The rows are grouped in 4 ways, from coarse to fine. Each group lies inside one group of the grouping before and may be the whole of it. The rows also spread widely along 19 directions, which tell nothing about the answers.
In the rows, 128 means zero.
Some rows, each with its group in each grouping after it:
[139 115 132 150  81 124 124 132 131 145 124 122 155 125 146 118  73  84
 112 177 143 133 151 124 116 159 120 157 109 106 164 116 102]  Q949 Q372 Q993 Q278
[112 138 100  73 162 156 126 185 126 136 178 109 143 109 118 119 117 168
 129 126 130 118 110 141 134 110 170 184 163 156 134 145 172]  Q204 Q957 Q757 Q864
[ 97 111 119 100 178 130 129 142 134 127 130  98 124 140 119 114 177 117
 158 118 129 142 109 124 135 130 183 168 163 134 143 141 160]  Q426 Q642 Q158 Q63
[151 139 132 167  91 118 123 131 101 163 118 164 154 158 120 128 122 103
 118 148 138 127  82 116 124 129 117 131  94 115 107 149  93]  Q426 Q910 Q138 Q432
[127 136 105 120 154 172 134 199 110 168 158  78 152 110 142 144  89 142
 180 104 104 162 144 112 180  98 155 126 155  95 122  96 164]  Q949 Q958 Q205 Q56
[119 137 135 147 143 117 109  65  76 138 152 153 129 143 146 115 153 103
 186 138 155 129 126 135  82 155 160 144 121  94 105 121 117]  Q949 Q372 Q124 Q889
[128 132 117 153 170 113  83 154 113 155 110 110 114 135 144 135 174 105
 144 105 147  84 124 162 132  97  89 102 161 130 149 141 116]  Q880 Q179 Q387 Q849
[128 142  85 160 136 140 109 108 118 115 173 126 162  81 112  98  92 138
 132 167  84 166 145 125 125 166 156 141 100 115  56 131 139]  Q426 Q910 Q138 Q576
[137 140  95  95 118 124 130 187 144 138 134 104 150 144 127 134  75 111
 148 146 135 148  99 135 128  98 154 151 136 152 159 134 143]  Q880 Q179 Q635 Q560
[149 123 161 134 144 138 105 130 123 177 111 119 136 150 137 151 146 159
 150 109  96 126 103 104 164 105  84 105 176 140 119 145 126]  Q204 Q35 Q60 Q527
[101 105 146 148 158 112 155  78 118 143 145 143 144 142 154 161 159 127
 106 117 139 168 101 138 121 117  94 191 152 127 153 106 118]  Q426 Q859 Q517 Q686
[103 129  78 134 120 129 102 101 115 128 130 107 116 136 108 123 117 133
 143 129 126 152 100 149 117 135 141 164 124  79 108 150  84]  Q204 Q957 Q941 Q607
[153 140 126 136 173 145 141 156  90 151 159 115 133 118 158  84 136 151
 148 142 106 128 149 124 151 129 147 162 159 160 127 114 158]  Q949 Q958 Q478 Q47
[152 116  97  59 181 143 118  96 115 135 205 100  86 116 120 143 137 103
 156 159 107  82 110 107 126  98 111 176 196  99 212 118  99]  Q426 Q642 Q266 Q719
[121 123  72 161 155 131 149 165  92 153 104 111 115 161 172  77 144 143
 145 116 136 118 108 153 141 134 135 181 148  91 133 100 136]  Q204 Q957 Q941 Q477
[112 127 188 142 115 112 135 117 136 182 113 143 162 130  94 160 170 107
 103  84 127 130 131 152 119 136 136 117 140 191 116 147 149]  Q949 Q372 Q124 Q990
[148 102 109 175 141 143 145 173 106 167 156 141 168  67 144 115 158 120
  87 180  84 116 100 122 142 158 167 147  71 123 123 122 136]  Q880 Q179 Q635 Q142
[126 135 178 105 125 151 102 169 110 136 173 118 156 111 108 175 115 203
  86 135 131 154 114 134 158  93 102 145 122 130 121 165  99]  Q204 Q35 Q60 Q649
[151 121 103 168 129 123 117 133  97 128 138 115 145 116 113 144 132 103
 132 178 118 161 104 129 142 127 136 118  72  88 125 135  74]  Q204 Q641 Q720 Q447
[130  82 136 127 132 134 174 156 134 122  67 122 162 112 120 138 151  66
 102 183 160 168 113  80 174 157 126 169 123 141 163 164  68]  Q426 Q415 Q592 Q68
[144 151 153 195 150 135  75 148 127 138 111 115 143 149 108  73 131 125
  91 137  96 131 137 125 168 114  75 151 161 184 114 159 156]  Q204 Q641 Q811 Q556
[149 145 126 137 140 128 116 143  99 156 172 118 142 144 160 159 107 135
 148 134 136 151 118 104 140  85 103 148 132  94 168  83 140]  Q426 Q642 Q266 Q573
[165 159 129 159 123 101 143 111  61 172 157 143 119 139 175 118 144 163
 113 119 153 120 156 149 108 126  99 155 125 132 144  77 111]  Q426 Q642 Q31 Q998
[115 131 114 161 171 125 109 164 102 133 105  76 103 141 100  84 186 124
 123 112 113 131 148 164 164 127 141 141 145 119 129 139 123]  Q204 Q35 Q912 Q555
[128 173 122 156 159 152  79 130  61 197 205 121 126  91 113 138 150 149
 126  81 110 105 139 153 130 103 127 130 147 141  83 133 137]  Q426 Q910 Q526 Q167
[114 124  71 164 140 103 118 131 146 110  92  89 131 135 133 111 111  90
 136 136 137 168 152 143 136 134 105 140 130  94 140 110 117]  Q426 Q415 Q592 Q968
[140 157 118  91 106 155 129 136 104 143 146 130 141 118 101 117  83 113
 129 125 143 122 139 111 140 124 104 176 178 149 126 143 108]  Q880 Q179 Q387 Q294
[ 90 149  88 178 130 119  71 112 135 152 130  99 146 101 130 129 133 111
 114 101 137 174 150 144 111 131 139 165 125 138 113 126 156]  Q880 Q355 Q965 Q157
[124 118 149 175 112 137  82 131 132 187 119 111 155 134 111 131 106  58
 129 148 105 120 102 123 136 135 139 136 137 149 136 161 126]  Q204 Q35 Q912 Q802
[131 135  85 149 143 110  87  81 145 135 114 111 141 116 107 122 140  57
 142 134 130 132 142 126 106 140 117 135 152 149 136 133 135]  Q204 Q641 Q720 Q111
[163 146  77 131 122 102 160  94 105 131 122 124 133 118 107 123 165 108
 135 114 124 147 173 124 123 146 117 116 116  85 134  62 126]  Q204 Q641 Q720 Q447
[138 129  78 117 102 113 196 110 100 177 120  97 126 122 126 168 118 149
 142  87 115 183 140 164 133 133 142 136 138 137 122  89  84]  Q204 Q641 Q720 Q447
[156 177  78 191 132 114 104 166  95 183 142 112 126 127 127 100 123 133
 101 107 109 117 138 168 134 106 105 129 128 169 109 120 136]  Q426 Q910 Q138 Q576
[125 139 116 128 148 115 145  93  82 159 137 132 137 124 153 185 165 127
 152  90 178 162 134 119 125 110  96 143 145 112 142  94 102]  Q426 Q642 Q266 Q573
[135 117  88 111 131 126 145 118 134 189 194 117 134  76 154 148 123 130
  86 137 100 109 126 144  95 135 152 187 146 169 172 101 145]  Q426 Q910 Q138 Q432
[143 112 150 138 124 139 141 123 118 140 108 161 174 106 106 139 152 101
 124 154 129 138 108  94 150 151 119 120 111 128  99 164  97]  Q949 Q958 Q478 Q47
[148 120 108  92 149 102 165 134 127 127 160 127 132 128  72 161 189  98
 108 146 114 143  82 141 128  96 159 142 101 126 176 130 108]  Q949 Q958 Q205 Q56
[119 112 162 138 118 127 131 114 116 171 119 133 159 122 106 169 147 107
 108 129 132 138  96 139 131 133 129 139 131 165 123 165  91]  Q204 Q35 Q60 Q649
[ 89 120 164 153 137 144  90 122  97 151 120  96 135 109 165 135 144 122
 138 112 180 147 186 129 130 148 130 162 149 104 135 132 109]  Q949 Q958 Q205 Q56
[183 136  71 129 146 131 161 137  91 122 158 149 121 125 110 118 154 130
  88 175 100 136  72  95 163  93  71 183 116  90 166 109  76]  Q880 Q179 Q387 Q294
[181 147  61 127  63  87 134 113 111 184 132 158 138 159 142 159  87 123
 135 146 140 110  60 156  78 111 114 116  89 117 138 118  74]  Q204 Q35 Q60 Q649
[158 118 119 147 117 125 143 164 107 158  94 121 137 107 141 104 165 173
  93 142 116 121 147 130 155 162 123 125 114 136 111 135 102]  Q204 Q35 Q60 Q527
[174 135 161 155 113 130 184 210  87 186 144 110 176 139 169 131  88  98
 133 150 134 149 155 120 158 123 163 135 111 161 171  70 157]  Q426 Q910 Q526 Q167
[123 142 159 146 152 148 102 158  78 178 176 111 138 112 172 130 133 154
 161 104 136 114 167 140 128 120 154 130 139  99 127  95 163]  Q949 Q958 Q478 Q47
[116 121  62 124 191 142 162 127 108 104 148 159 151 119 125 150 122 190
 143 128 117 164  51 148 160 102  71 150 148 121  53 162  91]  Q426 Q642 Q266 Q573
[103 141 141 129  95 114 155  70 102 151 120 183 150 171 132 121 146 184
 146  70 134 166 100 128  97 150 141 166 129  93  60 107 150]  Q880 Q355 Q965 Q157
[142 126 141 128 139 155 141 126  85 158 199  89 117 134 126 135  91 124
 125 145  90 141 133 133 150 103 123 191 160  96 182  85 110]  Q204 Q641 Q720 Q447
[145 118 170 108 109 133 127 169 133 138 111 134 150 135 134 120 122 146
 124 127 142  96 163 123 144 136 103 109 144 104 133 129 130]  Q949 Q958 Q205 Q56
[128 109 126 154 163 153 135 154 119 189 133 128 167 112 179 150 127 137
 149 123 108 145  96 100 158 122 125 139 157 160 109 131 156]  Q426 Q910 Q526 Q167
[115 127  86 138 215 119 157 121 122 117 128 107 126 140 119 101 174  90
 165 120 114 151 121 154 141 122 138 160 178 166 131 117 162]  Q949 Q372 Q124 Q990
[118 122 150 144 104 116 130 136 127 130 116 101 139 118 101 110 112  82
  94 146 131 132 169 169 127 155 139 156 131 153 150 140  97]  Q880 Q179 Q387 Q849
[204 161 107 153 100 130 104 106 106 150 143 132 169  95 114 137  86 106
 153 165  99 150 170  71 152 137  83  76 109 109 105  97 115]  Q204 Q35 Q912 Q802

New rows, each followed by its group in each grouping:
[124 140 165 162 140 126  90 135  86 153 175 125 145 116 159 146 138 142
 102 148 157 157 131 121 123 111 128 174 105 120 151 123 123]  Q426 Q415 Q592 Q68
[193 139 170 140 116 112 161  90  88 173 150 160 155 147 174 139 134 117
 134 158 136 143 137  66 126 130  98 156 134 146 175  70 131]  Q426 Q642 Q31 Q998
[155 139  23 125 106 114 123 100 145 180  92 119 147 104 121 163 130  88
 167 108 119 149 107  99 117 130 127  92 130 132 115 118 121]  Q204 Q641 Q811 Q556
[128 112  78 157 109 108 172 132 133 202  97 134 150 119 146 160 142  98
 118  88 123 122 112 159 118 134 110 116 127 127 137  92 125]  Q949 Q372 Q993 Q278
[133 151 102 134 134 116 145 181 123 110 119  97 139 132 110  84 114 126
 110 133 139 154 179 161 146 132 127 150 130 147 136 113 142]  Q949 Q372 Q993 Q278
[123 150  92 116 171 115 111  94  95  80 120 117 134 128 111 132 175 143
 161 143 169 211 127 103 141 124 127 153 120 117 103 150  97]  Q204 Q35 Q912 Q802
[135 131 109 138 161 121  97 139 103 131 143 130 121 104 138 109 170 142
 109 149 145 105 132 137 122 132 118 147 124 121 128 149 108]  Q426 Q415 Q592 Q68
[132 121 106 112 171 138 126 150 107 154 126 107 125 127 152 165 178 140
 143 122 148 163  94  86 160  94 117 152 145 117 157 135 108]  Q426 Q910 Q526 Q167
[147 109 101 126 175 122 163  96 118 113 150 116 147  76 115 134 169 119
 125 175  97 185 135 105 152 152 147 150 121 157 123 130 101]  Q426 Q859 Q517 Q686
[ 92 127 122 136 129  99 112 110 125 165 117  94 131 134 160 170 129 144
 162 103 158 190 125 176  96 130 174 138 132 182 119 151 114]  Q949 Q372 Q124 Q990
[149 130 113  89 108 111 155 147 146  89 154 167 168 121  83 101 117 104
  77 176 143 104 125 135 104 150 131 158  99 119 135 129 141]  Q426 Q910 Q526 Q167
[119 129 104 130 178 115 127  87 117 119 181 147 135 136 128 150 166 122
 131 141 124 159  73 128 107  97 118 179 127 105 152 109 141]  Q949 Q372 Q124 Q889
[137 139  83 170 170  97 108  99 109 151 122 125 123 149 168 123 168 143
 160 134 125 173  87 120 120 115 130 148 126 155 115 131 130]  Q426 Q642 Q31 Q998
[174 119 103 123 140 137 145 113 134 140 129 138 143 141 133 102 132 160
 151 153  59 145  98  76 157 134 114 137 148 116 109 112 152]  Q204 Q641 Q720 Q447
[114 118 110 142 136 134 121  89 127 171 115 130 151 119 189 160 105 201
 149 105 123 182 107 127 129 132  93 156 173 177  74 149 120]  Q204 Q641 Q720 Q447
[135 143  84 119 151 148 125 165 120 156 150  80 134 106 149 128  91 119
 135 126 132 149 156 116 157 108 117 172 177 149 161 108 138]  Q426 Q859 Q517 Q686
[129 125 135 152 166 124 103 119 135 144 146 118 138 132 129 167 155 122
 117 126 114 156 105 117 146  86  76 141 147 125 160 122 131]  Q949 Q372 Q124 Q990
[120 119 145 161 153 148  70 166 104 173 131  94 124 135 171 121 139 150
 146 129 126 111 121 131 142 118 136 135 147 115 138 144 135]  Q204 Q641 Q811 Q556
[203 143 129 171  98 130 120 132 115 217 130 139 157 116 153 132 126 155
 120 128  60 110 131  86 154 127  88  89 128 141 117  89 150]  Q204 Q35 Q60 Q649
[132  99 136 127 152 150 128 169 107 204 126  95 117 106 124 163 172 148
 127 101  91  96 101 146 168 114 131 109 159 132 134 154  97]  Q204 Q35 Q912 Q555
[ 68  86 194 189 117 132  97 124 176 154 100 119 165 138 132 127 122 127
  82 124  97 156 123 147 134 157 123 165 137 142 114 158 158]  Q949 Q372 Q124 Q990
[149 151 114 148 110 138 107 142 107 156 150  97 145 132 167 139  63 139
 150 135 128 178 159  99 147 112 103 141 133  96 139  86 127]  Q426 Q910 Q526 Q167
[185 175 107  93  78 112 135 145  90 189 160 157 160 115 122 157 128 170
 147 124 133 147 107 107 104 125 187  96  77 171  86 137 130]  Q426 Q910 Q526 Q167
[120  75 132  88 109 109 203 139 176  97  48 128 169 104 118 138 153  92
 113 137 164 144 187 120 141 190 110 113 133 108 150 111 113]  Q949 Q372 Q993 Q278
[142 136 115 156 116 161 154 132  72 219 129 130 150  96  97 156 137  67
 130 107 107 131  94 109 165 125 132 148 148 162 115 143  81]  Q880 Q179 Q387 Q294
[103 104 150 117  99 144 108 109 131 161 125  98 138 102 159 116 103  90
 135 133 159 113 194 106 110 186 153 177 167 114 164 114 129]  Q426 Q642 Q158 Q63
[120 135 138 197 154 132 150 147  53 174 135 110 130 162 129 131 155  87
 137 118 136 162  98 137 160 105 140 166 115  97 144 103  99]  Q426 Q642 Q31 Q998
[138 142 138 150 128 177  98 122  77 171 155 127 135 124 121 112 120 105
 147 136 104 128 113  64 162 125 113 172 152  78 126 124 116]  Q880 Q179 Q635 Q142
[162 153  93 147 169 119  96 138 111  96 123 111 137  95 121 101 141 105
 125 167 153 146 182 105 155 129  78 128 136 136 131 133 107]  Q426 Q415 Q592 Q68
[142 115  79 134 145 132 147 109 141 152 132 126 146 120 104 157 158 111
 130 128  75 174  77  83 160 105 114 142 124  87 135 110 127]  Q949 Q958 Q205 Q56
[104 123 167 142 123 117 133 122 162 135 117 161 175 147 130 111 116 149
  80 137 127 159  97 145 116 141 118 194 151 228 104 175 166]  Q949 Q372 Q124 Q889
[130 150 135 158  91 114  98 131 122 166  91 123 146 133 136 116 118 158
 137 105 122 153 149 138 128 146 131 109 128 161  77 149 126]  Q880 Q179 Q387 Q849
[124 130 114 150 159 115 120 134 120 153 141 130 146 119 131 122 139 127
 134 120 121 102 121 183 113 131 133 123 145 169 108 137 148]  Q204 Q957 Q757 Q864
[155 126 132 117 162 138 130 199 126 130 130  86 123 145 110 129 143 125
 122 137 107 135 129 111 189  87 101 125 150 111 173 123 125]  Q426 Q910 Q526 Q167
[126 119 134 113 163 143 173 152 132 106 160 160 198  89  97 128 128 100
 118 147 117 130 127 126 142 142 130 141 132 138 106 113 177]  Q880 Q179 Q635 Q142
[133 150  75 165 116 121 120  70  90 151 101 160 165 123 160 123 143 150
 182 107 145 171 132  93 111 166 121 116 108  78  47  96 135]  Q204 Q35 Q60 Q649
[146 162  96 161 163 125  52 181 126 103 115  81 129 123 121  77 143 129
 150 157 126 148 171 105 156 126 136 103 116 120 108 148 152]  Q426 Q910 Q138 Q576
[154 129 152 160 134 114 187 131 112 145 121 146 191 116 110 144 145  48
 126 145 135 163 151 115 145 143 133 122 112 166 144  88 149]  Q949 Q372 Q124 Q889
[164 106 145 143 130 140 155  60  82 221 140 149 141  85 124 172 175  95
 163 129  76 126 106  84 138 160 150 101 137 145 101 135  79]  Q426 Q415 Q592 Q68
[137 129  97 100 148 159 139 174 111 137 150  98 160  61 125 120 108  76
 134 156 158 122 177 114 147 151 158 165 155 163 152 128 130]  Q880 Q355 Q965 Q157
[148 106  84 101 135 139 194 144 112 135 109 149 162  91 133 129 152 127
 127 149 144 124 122 108 144 164 132 147 129 122 124 118 108]  Q204 Q957 Q757 Q864
[136 127 102 134 154 142 138 153  80 113 107 144 138 156 145  80 174 138
 158 151 159 138  99  88 147 142 150 164 112  62 116 122 131]  Q204 Q641 Q811 Q556
[178 170 111 143 157 126 120 103  58 127 174 130 141  71 106  83 172 120
 112 178 133 141 182 110 133 161 146 163 112 183 113 129 115]  Q204 Q35 Q912 Q802
[110  87 116 117 157 126 150 111 131 176 134  96 134 119 187 176 150  99
 166 127 134 157 115 107 118 132 166 160 156 122 182  97 134]  Q426 Q910 Q138 Q432
[177 125 121 126 101 135 132 122  99 189 132 126 147  82 114 148 139 114
 137 147 102 103 144 112 136 160 144  86 112 131 115 130  87]  Q204 Q35 Q60 Q649
[146 134 143 179 195 139 142 159  74 156 174 128 169  96 197 135 104 108
 133 151 157 132 163 144 149 113  87 158 162 175 147  90 145]  Q426 Q415 Q592 Q68
[133 134  96 127 135 104  88 134 160 118 111 123 173 123 156 145 120  97
 159 166 167 183 118  77 113 125 147 131 106 135 140 135 161]  Q426 Q415 Q592 Q68
[128 128 156 108 102 137 132 123 147 133 119 148 154 151  78 116 126 115
 130 104  99 117 127 105 140 136 116 129 153  86 112 119 158]  Q880 Q355 Q965 Q157
[143 128  96 157 166 112 122 173 104 121 129 105 116 146 161 102 152 134
 134 139 142 121 146 155 141 107 106 133 122  71 160  93 123]  Q949 Q958 Q205 Q56
[106 156 138 124 133 121 122 146 110 113 153  91 151 115  74 136 124 106
 116 133 140 201 145 152 134 116 178 168 110 170 130 148 126]  Q880 Q179 Q635 Q560
[119 124 106 171 151 134 137  59 108 131 165 165 153 100 103 114 141 140
 109 137  72 159  94 139 128 150 112 175 128 133  60 138 118]  Q880 Q355 Q965 Q157
[140 147 160  94 124 122 136  94 104 168 164 135 145 173 115 162 115 102
 168 113 135 135  95 123 109  97 136 152 167 145 157 111 138]  Q204 Q35 Q60 Q649
[115 141 171 179 118 122 122 134 109 153 127 125 166 147 130 105 124 115
 127 117 129 147 159 142 127 148 152 145 121 133 117 100 176]  Q204 Q957 Q757 Q864
[121 154 206 108 154 142  96 122  95 143 185 109 126 154  79 128 157 124
 136 108 117 142 135 109 145  98 151 165 166 143 148 136 156]  Q426 Q642 Q158 Q63
[160 154 155 107 131 121 118 148 129 128 125 140 143 160  72 116 118 129
 146 117 111  99 130 137 151 110  91  87 165 158  97 160 133]  Q426 Q642 Q266 Q573
[135 165  55 131 150 121 149 154 103 134 127 111 139 122 121  69 139 143
 115 131 135 160 134 149 130 141 167 197 138 197 108 128 155]  Q204 Q35 Q60 Q649
[112 104 136 138 135 143 106  86 118 164 108 112 111 126 143 123 148 131
 149 126 101 139 109 108 139 148 124 166 174 131 118 164  87]  Q880 Q179 Q387 Q294
[132 142 107 252 154 120  83 125  85 149 129 155 149 127 139  79 160 102
  89 155 110 127  97 144 132 134  91 157  86 115  94 133 126]  Q880 Q179 Q635 Q142
[190 159 142 124 108 135 103 110  75 166 179 133 135 117 130 131 109 123
 138 151 124 103 165  96 129 123  96 124 134  99 153  90 112]  Q204 Q35 Q912 Q802
[142 125 102 172 120 123 118 124 148 192 100 137 149 145 128 120 140 110
 127 107  79 109  90 117 136 127 108 122 148 137 119 117 166]  Q204 Q957 Q757 Q864
[120 115 116 113 202 127 138 183 149  94 107  78 126 129 104 118 167 134
 141 129 111 160 136 145 183 101 124 124 163 146 142 149 137]  Q949 Q958 Q478 Q47
[164 138  55 153 143 143 132 157 118 141 112 142 158 118 146  81 124  91
 148 164 125 120 115  70 149 147 121 144 128 107 111 116 149]  Q426 Q910 Q138 Q432
[124 138 125 173 148 114  98 130 119 119 131 138 161 118 151 114 130 130
 125 134 153 139 159 137 124 138  96 123 120 111 101 115 147]  Q426 Q859 Q517 Q686
[151 134 143 137 115 146 140 139  96 130 141 110 133 159  88 137 116 116
 144 128  99 150 132  93 179 105  97 122 122  14 154  76 107]  Q204 Q957 Q757 Q864
[127 130 147 153 137 131  77 196 115 151 134  67 135 118 162 130 111 113
 124 155 160 144 168 133 145 119 149 140 123 143 171 139 123]  Q426 Q910 Q526 Q167
[109 117 124 143  95 132 147 198 116 162 101 116 155 111  99 168 127  67
  81 101 182  96 147 163 143 126 102 113 110  76 154 121  83]  Q426 Q910 Q138 Q432
[127 116  48 100 126 128 161 119 149 119 133 124 148 101 145 114  91 137
 126 126 125 110 160 149 111 157  97 152 159  78 128  71 145]  Q204 Q35 Q60 Q649
[171 123 120 169 109 116 132  82 120 185 126 131 127 113 138 131 126 146
 137 114  57 111 159 129 135 153  83  75 140 109  92  96 106]  Q426 Q910 Q138 Q432
[126 162  83 202 137 116 107 126  68 168  99 128 132 115 138 145 187 153
 117  84 148 182 120 132 148 109  89 129  98 112  85 124  90]  Q880 Q179 Q635 Q560
[106  92 140 122 139 129 119 130 137 165 132 117 131 115 135 159 151 109
 122 112 131  92 124 146 123 131 120 126 153  94 154 130 114]  Q426 Q859 Q517 Q686
[153  93  91 111 138 116 170  98 162 142 113 142 157  96 148 157 145 112
 110 149 111 142 120  92 134 147  85 139 149 144 149 110 120]  Q426 Q910 Q526 Q167
[143 116 132 144 115 139 136 121  95 143 151 155 154 102 151 115 122 132
 107 165 137 118 138 111 123 165 120 158 106  93 115 120 103]  Q426 Q910 Q526 Q167
[159 123 148  88 119 147 137 124 104 165 156 144 134 109 121 144 151 173
 116 140 111 107 109 100 139 134 127 149 143 137 135 146 103]  Q204 Q957 Q757 Q864
[102  98 127 126 103 124 105 101 158 150  98 153 133 124 134 117 148 128
  78 132 134  93  96 130 103 156  98 184 154 134 133 172 105]  Q880 Q179 Q387 Q849
